The first 8 rows are patterns. Each new row is the sum of 2 different patterns, raised or lowered, with some noise. Before adding, each is slid sideways (what falls off one end comes back at the other), maybe read backwards, and multiplied by a number that may be negative. Names go in the order of the patterns.
(in the rows, 128 means zero)
Known rows, each followed by the names of its patterns:
[142 100 125 130 130 120 120 136  94 132  77 132 124 130 111 140 120 133
 146 129 179 127 139 107 110 134 126 114 140 120 175 144 110 127 151 118
 150 135 139 129 134 128 119 120 126 134] -> (5)
[114 122 126 132 129  77  77  94 125 132 167 136 123 105 124  90 120 124
 109 179 126 125 126 167 119 127 121 179 117 122 169 163 118 114 146 149
 127 123 176 164 140 132 106 146 160 152] -> (4)
[119 129 166 143  94 125 149 130 138 120 122 125 131 114 139 107 129 130
 131 128 116 140 101 146 120 115 130 127 137 139 119  95 126 178 134 122
 137 122 179 125 147 120 135 127 162 126] -> (0)
[132  82 147  91 105 152 128 107 128 126 137 119 119 123 127 129 127 147
 129 146 130 101 107 137 139 127 123 160  85 131 148 134 132 107 126 124
 150 130 106 118 113  90 115 132 131 127] -> (7)
[126 129 113 131 126 124 149 116 128 118 141 150 118 124 118 121 109 159
 117 127 112 112 152 113 124 111 176 164 131 172 100 121 127 126 134 132
 131 132 112 126  77 131 119 179 118 136] -> (1)
[142 147 120 120 104 130 118 129 124 142  95 126 127  99 148 131 146 153
 128 138 116 121 166 133 117 160 107 102 136 127 129 129 115 108 123 168
 131 119 151 141 140 132 118 111  80 123] -> (3)
[131 104 140 140 164 123 132 128 136 109 145 142 136 129 125 169 159 119
 124 103  86 135 126 109 140 141 113 158 117 127 127 133 119 154 145 129
 127 129 164 139 152 133  88 126 125 121] -> (2)
[131 135 134 144 101 132 126 163 125 119 134  79 131  77 126 123 130 140
 179  77 141 126 131 127 123 130 121 121 123 146 114 126 136 133 129 139
 127 128 126 138 135  98 132 136 139 140] -> (6)

New rows, each followed by the names of its patterns:
[110  80 105 127 112  96 104 113 111 111 112 119 120  94 110 103 103 102
 107 111 119 115 108  90 114 119 100 138  96 141 130 102  82 103  84 141
  81 113  99 115  98 104  83 118 105 102] -> (0) (6)
[148 157 156 146 156 170 165 141 124 127 156 149 152 153 173 144 138 126
 154 156 113 121 157 159 177 188 146 148 156 148 135 157 121 166 149 150
 150 154 133 106 176 160 151 118 141 101] -> (2) (6)
[ 99 103 141  62  78  95 106 160  90  57  78 131 120 104 107  97 150 168
 126 117  96  74 102 117 134  99 152 109 115 122  54 106 115 113  82 115
  89 124  85 120 110  70  96 118 125  82] -> (4) (0)
[164 153 147 170 131  79 145 148 125 160 116 136 149 145 135 142 122 139
 167 155 115 132 171 168 130 160 139 124 151 146 136 154 125 172 154 167
 138 146 152 142 155 140 157 161 142 144] -> (0) (2)
[104 134  88 117 125  97 112 104 122 120 107  85 107 169  77 158 132 108
 157 110  90 108  75 119 136 108 131 110 155 102  97 117 140 121 134 118
 117 116  88 107 135  90 120 118 128 114] -> (0) (6)
[132 139 131 123 131 106 139 159 128 130 128 157 133 130 109 157 124 163
 115 139 120 131 171 122 109  80 176 143 128 126 114  79 143  65 144 110
 126 158 130 132  86 148 119 134 126 130] -> (0) (6)
[ 98 121 128 116 148  98 156 159 130 114 134  93 174 116 113 100  74 122
 132 147 116 113  82 131 112 116 112 137  77 120 124  93 134 116 161 143
 113 120  99 111 152 121 101 173  99  94] -> (3) (6)
[ 76 130  86  97  97  92 100  99 116 103 149  89  97  80 106  92 106 115
 115 105 132  98 134  75 143 106 147 135  93  93  77 123  53  93  95 107
 142  87  98 108  92 103  86 102 110 104] -> (5) (1)
[ 87  94 103  79 110  83  94  79  80  87  84  74  53 105  68  91  82  62
  60  96  97 117 178  87 100  79  83 111  70  84 101  84 133 141  85  97
  90  82 104  98  98  54 100 113  91 116] -> (5) (2)
[131 160 159 145 122 155 115 127 137 137 147 133 159 119 138 155 151 131
 158 145 151 133 148 140 176 150 168 144 119 120 157 140 140 122 130 149
 139 141 142 149 112 151 123 137 172 159] -> (7) (2)
[147 123 132 129 109 123 138 141 155 139 104 125 177  96 146 131 128 125
 149 145 117 110 124 120 141 108 128 129 139 131 117 137 102 144  95 114
 140 157 104 169 122 130 136 127 173 162] -> (5) (7)
[175 115 135 132 151 127 140 119 133 166 134 143 159 154 149 124 134 125
 164 107 184 145 116 123 138 155 122 123 130 173 164 134 169 113 117 137
 119 135 158 156 129 114 134 102 116 161] -> (7) (1)
[154 187 154 131 152 135 179 171 127 157 158 112 171 160 142 146 132 143
 136 153 159 159 165 178 140 150 141 168 172 176 117 150 142 130 164 153
 169 145 157 134 140 106 157 154 114 124] -> (0) (3)
[113 105 118 103 109  87 132 115 154 139 118  92 121 107 110 102  96 134
 102 117  89 122 115 117 101  96 124 102 127 119 124  73 123 104 131 126
  89 120 110 149  57  74 101  53 137 110] -> (1) (6)
[137 144 155 139 141 166 170 130 128 170 159 137 120 172 134 151 136 192
 107 133 144 105 140 142 140 143 176 143 133 134  74 112 153 124 134 146
 127 162 161 161 120 146 149 175 187 122] -> (4) (7)
[ 59 110 128 123 112 123 129 103 141 109 118 102 102  85  93 126 119 124
 111 123 129  85  47 138 105 104 122 118 137 104 106 108  95 161 122 172
 164 117 118  82 122 110 117 118 100 182] -> (7) (1)
[149  70 108  84 103 108 102 106  83 115  75 112  98  92  91 110  94 121
  95  69 107 127 118  94  93 122  94 110  89 117  90 160  95 109  75 106
 148  93 101  93 136 108 100  99  82  61] -> (0) (6)
[205 145 149 174 199 161 161 215 190 179 170 151 175 221 185 153 128 162
 154 171 116 118 137 156 169 198 157 186 143 186 159 145 156 137 228 152
 154 162 194 175 153 157 204 150 154 216] -> (4) (1)
[130  59 118  88  68 109 112  93  88  88  78  97  83 122  92 106 125 102
 101  77 119 120 120 101 105 102  89 105 132 128 105 127  84  98  80 110
 130  64  81 109 120 105  99 101  85 119] -> (0) (3)
[154 147 132 116 158 160 156 144 177 117 145 164 145 190  94 135 141 161
 148 164 135 172 111 141 150 121 145 144 132 150 118 127 164 136 128 138
 142 180 136 133 146 146 149 141 160 143] -> (7) (6)
[ 83 108  89  61  63  89  93 101  81  52  93  84  48 100  92  65  51  96
  93  91 115  84 124  83  86  65  64 100  86  73  74  81 138  74  39 101
  59  83  99  93  95  75  54  73  69  63] -> (5) (7)
[ 86 108 116 120 101 111  82 119  94 112  98 106 101  92 102 114 125 116
  60  90  96 109 104 137 117 103  98 129 118  83  98  95 139 123 117 113
  71 124  98 111 144 102 101 116  97 125] -> (1) (3)
[155 162 162 181 142 155 162 152 167 102 148 134 141 141 168 138 157 164
 126 173 152 125 117 149 141 174 181 145 166 143 153 161 132 159 143 149
 140 169 154 144 131 134 139 154 131  79] -> (5) (2)
[ 67 132 134 130 125 162 127 175 125 144 133 117 124 143 151 106 139 162
 124 131 109 119 128 142 106 130 131 169 131 135 133 119 127 115 146 114
 135  97 138 103 135 126 120 134 121 168] -> (5) (6)
[118 118 102 103 108 145 108 104 163 103 114 106 154  81 106 102 187  88
  92 108  31 107  37  99 112 140 123 154  28  74  63 112 108  98 101  84
 122 128 141  76 112 123 143 149 117 105] -> (4) (6)
[147 166 161 147 130 105 146 133 115 197 131 240 142 162 145 118 102 172
 129 144 143  97 148 109 154 142 138 123 157 142 105 149 143 126 135 129
 144 137 137 181 143 154 121 153 139 116] -> (5) (6)
[136 113 133 143 123 104 128 130 152 143 132 151 153 123 135  75 171  77
 124 145 121 152 172 140 169 177 138 169 102 142 135 151 123 134 158 121
 121 130 139 139 157 125 127 124 129 113] -> (5) (6)
[146 134 173 163 139 167 173 170 136 191 140 161 137 217 140 147 140 184
 171 143 115 108 149 136 143 154 169 144 159 100 117  97 144 151 147 143
 119 173 161 159 127 146 151 180 181 160] -> (4) (0)
[124 109 122 119 164 133 123  81 125 141 126 141 135 146 105 154 157 127
 104 102 153 118 127 123 147 143 158 164 112 158 125 117 147 132 156 152
 117 150  63 132 120 149 141 134 131 122] -> (1) (3)
[ 99 123  38  68  51  33 139  99  76 104  70  85  81  92 106  96 149  99
 100  44  94 112  97  92 106 102 105  91 100 104 142 100  81  72 117  83
 108  94  97  65  60  96 101 125  84  99] -> (5) (1)
[107 122 131 122 178 138 156  95 167  92  95 147 181 140 108 185 182 130
 130 123 168 143 142 183 175 130 127 128 149 174 132 129 133 130 153 134
  98  86 117  90 148 169 184 133 128 130] -> (4) (1)
[126 111 122  62 121 116  75  89 113 108 141 144  78 115 121 115 120  86
 121 109 115 109 136 103 136  83 105  98 105  99  71 111 125 125  92 150
 115 108 117 123  54 110  62 108  84 132] -> (2) (6)
[165 164 189 185 169 156 177 199 156 214 158 207 163 170 146 196 169 180
 190 174 160 173 171 186 150 194 154 190 235 139 169 165 177 157 177 192
 158 179 156 153 167 167 166 189 188 173] -> (7) (1)
[116 146 156 143 111 142 147 148 101 109 129  86 175 138 131 127 128 130
 135 132 149 150 132 177 154  91 138 127  94 137 103 141 131 137 147 145
 133 120 141 121 151 141 155 154 159 118] -> (1) (6)
[169 107 110 160 146 184 194 142 162 143 133 134 142 128 154 150 144 145
 138 115 125 159 158 142  81 128 118 142 190 155 166 151 146 190 132 121
 104 152 142 142 144 147 121 150 133 148] -> (3) (2)
[ 92  95 113 134 135 126 109  91  96  86 123 109  80 119 137 113 123 106
 101 115 165 121  89 108 106  79 108 107 104 108 121  95 122  93 125 119
 100 142  91 118  74 117  87 139 110 110] -> (5) (3)
[150  83 108 129 120 160 105 122 116 133  90 148 134 145 119 108 150  81
 123  85 105 121 123 141 156 129 127 129  77 122 103 129 123 122 127 135
 110 115 102 172 130 162 167 107 116 117] -> (1) (6)
[152 111 123 124 134 152  75 123  95  91 124 151 135 112 112 130 112 127
  93 100 125 145 133 158 108 111 130 132 148  96 128 121 118 117 144 104
 123 135  68 122 122 122 103 127 110 143] -> (1) (2)
[132 177 155 207 114 171 138 111 133 158 152 149 131 196 169 106 126 167
 144 193 148 141 133 170 158 149 144 152 200 202 154 153 154 124 141 149
 180 124 187 113 162 160 118 138 166 148] -> (5) (4)
[131 143 139 139 131 143 113 183 148 129 165 160 131 136 162 151 113 133
 174 147 134 130 125 156 165 187 134 125 126 147 144 123 105 122 135 146
 152 166 137 123 157  99 128 123 109 172] -> (4) (3)
[ 97 147 128 144 156 152 164 157 129 145 135 174 169 204 194 139 150 138
 183 152 146 129 142 187 124 139 137 151 149 184 196 147 150 134 175 157
 170 157 147 157 154 154 163 200 141 177] -> (1) (3)
[ 52 104  71 118 123  98 103 111 104  84 111 111 106  97 103 116 101 113
 127 122 126 105 134 106  90 117 191  61 111  94 110 116 130  86 158 104
 169 111  96 115  97 139  81 105  96 108] -> (5) (6)
[136  86 112 112  90 153  99 135 124 102  95 120 106 129 119 116  87 107
 104 114 122 110 131  98 116 157 126  95 101 117 116  93 147  91  89 130
 105 134 141 112  90 118 128 137 136 140] -> (7) (3)
[ 99  89  63 101 115  94  86 126  94 152  96 118 125  97  80 117  64  88
 101 137  95  46 107 115 102 111 103  66 108  91  75 123  86  91 137 121
 105  98  85  39 117  93  77  87  82 122] -> (0) (2)
[135  97 131 101 126  80  84  66 136  99 100  92  97  86  90  81 105  82
  85 123  80  52  98  86 102 100  91 117 112  86 116  50  91  77  84 102
  84 112  86 119  91 143  69 131  97  99] -> (5) (6)
[165 163 160 148 153 175 140 136 133 146 150 151 151 120 148 171 132 144
 174 141 139 156 138 189 157 151 146 128 155 145 146 158 173 149 141 146
 119 113 170 159 160 143 107 139 135 160] -> (3) (6)
[114 176 146 141 141 141  46  98  63 147 138 171 183 136 127 113 122 137
 138 127 196 149 143 143 145 142 147 131 182 128 145 178 178 140 127 141
 175 136 131 180 177 145 145 125 154 180] -> (4) (6)
[153 145 198 153 165 149 155 160 104 150 161 163 133 182 123 154 130 140
 171 158 120 140 200 166 180 195 144 174 157 163 153 153 197 161 129 184
  86 136 153 203 147 168 146 141 140 197] -> (1) (3)
[106 122 161 115 135  90 133 138 139 156 126 147 118 149 150 128 149 115
 126 107 154 100 163 131 108 110 123 108  92 121 103 199 199 127 162 114
 140 142 109 137 130 137 132 151 139 102] -> (1) (2)
[135 125 112 138 136 108 155 130 148 140 142 130 127 166 129 115 107 136
 100 146 133 142 130 118 135 139 165 163 146 125 154 132 140 123 156 129
 202 159 135 120 145 134 198 155 157 139] -> (5) (3)
[162 111 170 110 126 195 152  90 105 143 148 119 120 152 148 146 106 117
 127 147 144 112 117 106 141 113  89  78  89 114 135 156 149 117  79 133
 123 116 115 106 196 123 128 116 170 112] -> (4) (0)
[125 141 133  96 127  84 119 156 106 138 127 123 138 108 102  93 123 136
 131 116 114 102 104 120 131 137 103  94 133 152 141 155 109 127 142 116
 119 120  87 158 114 133 146 130  92 117] -> (3) (2)
[147 152 153 136 137 154 101 106 156 138 188 119 155 142 130 160 125 139
 129 148  48 150 105 195 134 148 135 138 132 114 152 145 142 157  92 138
 107  94 164 146 169 110 170 153 123 158] -> (5) (1)
